The first 9 rows are patterns. Each new row is the sum of 3 different patterns, raised or lowered, with some noise. Before adding, each is slid sideways (what falls off one end comes back at the other) and multiplied by a number that may be negative. Names go in the order of the patterns.
In the rows, 128 means zero.
Some rows, each with the names of its patterns after it:
97	124	130	128	144	139	155	151	115	144	142	128	140	130	125	128	131	139	134	159	126	140	139	120	124	136	159	134	128	131	115	142	130	129	132	130	120	133	131	129	133	127	132 -> j265
139	125	108	131	142	127	132	140	129	124	125	129	136	116	132	127	137	120	120	127	121	133	123	124	135	141	139	132	130	159	130	134	159	133	135	124	129	107	130	99	123	133	131 -> j147
123	133	113	132	127	129	133	118	115	133	135	133	106	143	124	131	127	118	126	127	124	128	151	131	97	112	134	133	126	121	122	142	128	119	121	131	115	117	123	125	132	123	140 -> j633
125	131	115	130	120	97	140	102	134	130	104	134	128	120	123	118	159	129	122	124	128	123	127	139	128	116	159	113	125	137	118	146	141	97	125	125	97	128	137	143	128	121	132 -> j927
125	123	127	107	100	141	127	128	97	111	131	130	114	132	148	131	126	113	118	128	137	153	125	123	141	120	123	139	129	121	146	122	133	130	122	133	122	127	147	119	127	129	121 -> j325
115	136	122	143	129	127	115	130	128	118	133	97	134	102	139	110	154	122	127	133	125	129	120	132	128	128	130	131	129	125	119	128	136	127	133	140	126	124	112	138	126	108	110 -> j858
154	126	125	130	115	134	125	121	135	114	138	159	128	133	124	128	140	128	123	130	126	122	152	142	97	127	134	137	128	119	123	116	120	114	109	126	117	142	98	136	116	135	158 -> j918
133	128	123	134	142	114	139	139	143	128	130	147	140	133	141	114	126	133	109	123	159	135	142	127	136	135	120	123	119	145	125	106	129	111	138	149	124	110	159	103	137	130	127 -> j986
139	144	125	124	114	129	122	129	128	140	135	130	122	122	133	133	119	125	125	130	127	130	122	131	125	135	123	118	130	127	128	134	133	126	123	151	143	133	138	130	135	112	131 -> j215

New rows, each followed by the names of its patterns:
105	141	97	98	114	128	151	113	84	115	110	93	100	120	121	100	115	124	121	94	94	115	111	72	128	99	132	111	83	109	110	120	135	98	132	119	119	96	123	106	110	142	113 -> j633 j927 j325
102	140	138	156	129	133	113	118	149	139	123	127	134	154	103	123	131	129	142	135	128	152	139	90	120	154	146	126	118	133	145	145	111	141	166	137	137	160	141	145	159	108	163 -> j633 j986 j215
125	173	126	127	133	135	137	109	131	138	107	100	152	152	153	138	129	191	157	128	154	134	141	163	109	114	170	152	162	138	148	159	124	126	152	155	133	125	144	137	153	163	137 -> j147 j325 j986
106	122	105	116	129	127	129	108	91	137	134	131	117	107	135	137	101	135	122	110	139	129	144	108	164	125	128	119	79	98	102	89	141	101	112	125	102	123	135	111	94	108	142 -> j265 j927 j918
136	132	134	156	106	144	121	139	105	110	99	114	117	131	161	141	71	111	161	145	139	123	127	121	120	117	137	116	114	123	126	143	115	142	123	142	105	116	136	130	138	132	124 -> j147 j633 j858
68	129	103	97	130	139	137	111	93	113	126	122	141	125	126	126	104	116	128	100	118	140	136	108	119	130	136	132	107	138	103	126	127	129	118	136	129	102	145	129	152	107	112 -> j147 j325 j858
110	99	100	110	124	122	93	106	95	114	94	108	117	70	76	127	117	114	113	91	78	96	92	123	57	67	102	61	129	88	120	87	142	71	134	112	64	87	116	112	111	91	85 -> j147 j858 j918
169	151	159	134	131	168	123	131	175	147	162	151	151	161	142	107	146	190	159	132	145	140	162	187	156	124	180	135	174	173	154	154	163	138	139	146	144	164	179	159	139	128	162 -> j633 j325 j986
130	160	143	109	123	123	119	141	139	111	146	103	125	152	125	122	134	129	122	82	128	151	111	125	125	107	126	125	133	91	152	136	104	133	100	133	158	122	92	154	115	91	118 -> j265 j927 j325
75	83	126	74	103	93	107	93	78	99	125	97	97	95	100	101	102	106	117	85	96	95	85	120	111	131	124	109	88	92	90	85	82	112	105	97	118	80	115	138	105	121	88 -> j265 j986 j215
117	163	143	121	138	129	148	143	143	130	132	137	132	122	119	159	111	139	121	101	122	151	118	141	138	130	130	144	134	164	112	97	137	118	131	105	133	113	149	108	172	131	116 -> j147 j858 j918
129	133	105	168	127	125	155	118	135	155	129	117	128	108	139	104	120	138	123	120	160	171	113	116	153	146	123	126	126	116	111	118	115	133	134	135	106	136	111	126	158	181	141 -> j265 j147 j918
131	136	124	125	141	128	113	145	120	108	135	127	120	119	145	110	132	145	140	130	95	114	153	138	123	139	150	129	131	119	127	133	141	165	128	128	146	136	142	140	141	127	156 -> j147 j325 j215
137	127	153	158	189	143	147	171	166	120	160	148	167	153	144	159	144	169	136	162	169	149	171	142	144	165	171	115	179	158	134	159	147	154	172	154	139	167	160	137	142	185	167 -> j633 j986 j215
143	120	120	104	116	139	126	122	132	117	128	106	119	113	111	135	133	120	118	128	114	122	145	131	100	120	132	145	125	113	151	123	154	137	153	127	136	104	107	125	86	119	117 -> j147 j633 j858
139	130	120	142	147	122	122	147	121	109	133	129	122	111	154	136	117	97	126	149	120	121	98	152	107	140	103	155	133	138	153	120	132	139	123	124	138	134	125	148	118	129	129 -> j325 j858 j215
137	123	153	140	157	171	145	160	136	167	156	157	158	152	158	124	172	170	129	132	138	139	144	108	142	133	127	141	129	144	133	179	129	169	142	143	167	156	150	157	148	121	157 -> j147 j918 j215
135	162	103	160	123	117	142	114	128	135	115	134	89	127	144	98	106	152	106	131	132	155	120	127	137	131	143	107	122	152	135	130	160	139	150	112	142	127	113	125	111	155	146 -> j265 j927 j986
110	107	108	133	119	96	101	124	116	91	119	123	117	121	115	127	131	130	86	125	93	117	110	115	124	129	123	97	135	139	120	123	117	83	127	127	91	136	108	104	113	133	126 -> j633 j858 j986
134	162	151	174	161	146	137	166	159	155	194	143	148	143	150	157	159	144	144	152	161	159	150	163	171	129	150	156	143	154	153	149	153	157	141	133	150	159	169	143	117	140	166 -> j325 j986 j215
142	148	119	135	113	126	105	146	124	147	126	115	154	142	138	148	129	163	137	137	140	131	133	144	163	130	119	166	113	138	145	130	146	149	117	132	139	133	152	148	174	131	139 -> j147 j927 j215
136	111	111	72	137	108	134	134	155	142	146	113	142	127	123	137	131	115	121	128	130	131	143	117	146	144	130	129	130	175	119	135	149	100	131	115	131	108	138	95	122	121	127 -> j265 j147 j858
123	141	117	121	154	126	128	128	116	85	111	90	116	119	120	122	127	97	120	121	125	108	111	117	113	119	119	139	103	121	129	139	116	120	122	113	100	120	129	140	111	133	109 -> j147 j633 j215
121	140	117	108	118	107	108	104	90	124	113	117	126	103	123	118	115	121	112	114	87	131	108	132	112	154	104	109	74	137	114	130	105	110	126	112	115	125	129	117	95	107	130 -> j265 j633 j858
119	154	187	140	142	132	128	143	127	119	135	128	146	153	132	124	134	143	137	123	157	93	123	122	147	147	98	145	141	142	107	137	140	143	126	126	130	140	117	151	93	146	130 -> j918 j986 j215
122	133	138	157	140	138	167	97	135	137	131	128	122	130	102	129	140	148	139	113	94	142	125	106	138	164	142	121	112	108	136	133	148	128	130	132	117	125	132	123	122	150	113 -> j265 j325 j858
139	138	169	142	145	130	116	120	127	85	97	122	137	146	135	111	131	125	136	142	124	127	92	147	94	149	97	158	130	136	129	122	128	100	135	147	137	133	143	143	134	125	146 -> j147 j633 j858
130	101	127	146	124	122	122	112	88	106	91	120	109	96	136	88	125	113	148	153	111	107	100	131	103	115	119	133	124	81	123	155	111	130	105	121	137	115	128	127	121	103	149 -> j265 j633 j918
126	114	130	108	125	134	110	120	140	132	116	130	116	130	126	111	116	123	118	99	115	118	124	116	117	136	114	111	85	117	119	122	114	128	143	99	118	97	126	137	152	111	127 -> j633 j918 j215
150	151	146	148	138	145	91	125	155	155	155	137	131	157	156	164	176	122	135	174	173	154	141	135	169	149	153	145	155	173	151	162	123	153	148	175	137	123	125	167	149	153	177 -> j147 j325 j918
118	126	120	95	133	113	138	121	108	133	98	112	152	136	146	128	144	150	148	127	139	138	142	120	180	101	151	142	124	171	111	108	117	150	70	145	132	142	136	117	153	115	109 -> j927 j858 j918
126	118	113	107	87	147	130	122	157	127	113	128	99	148	117	100	144	132	143	118	140	168	124	141	125	141	127	131	131	161	115	104	129	132	145	148	131	122	136	121	135	97	159 -> j325 j918 j986
104	135	129	103	134	130	132	121	118	144	114	129	128	123	137	151	143	127	106	186	117	113	145	112	153	128	121	109	126	69	126	139	131	145	92	121	104	153	102	156	126	104	140 -> j147 j927 j858
141	131	153	150	136	142	130	129	150	161	163	141	129	162	118	135	148	151	131	162	138	137	147	164	154	131	145	176	128	129	141	145	157	136	133	113	116	130	139	165	133	128	140 -> j633 j325 j215
119	136	130	141	130	142	166	117	149	119	125	144	124	145	128	140	156	137	143	136	131	123	135	137	142	124	132	125	144	169	106	175	108	141	132	135	136	152	134	127	147	132	117 -> j633 j927 j858
138	131	171	126	145	137	144	139	145	154	150	146	185	120	138	151	159	176	150	105	167	147	101	148	154	172	138	135	149	132	145	134	126	141	113	145	116	162	135	126	138	133	141 -> j927 j325 j215
124	126	133	164	160	138	186	154	145	110	131	135	164	126	126	120	130	126	131	160	140	158	119	155	104	143	130	127	141	130	150	122	140	130	129	114	126	130	130	104	120	127	105 -> j147 j858 j215
127	126	140	156	147	111	140	138	146	154	139	154	129	112	178	100	180	133	132	130	133	126	168	148	123	164	166	133	120	130	145	142	150	157	158	144	165	167	129	153	167	146	167 -> j927 j858 j918
130	142	97	165	109	132	128	132	136	136	124	132	138	92	120	148	145	126	117	123	129	142	136	134	140	151	134	110	138	133	141	120	129	115	137	128	133	128	154	132	137	130	125 -> j633 j986 j215
138	146	143	143	140	125	155	155	125	135	151	130	121	111	150	135	156	121	134	118	131	151	128	139	135	111	142	111	115	130	99	139	133	100	137	126	96	133	181	148	159	136	133 -> j147 j633 j325
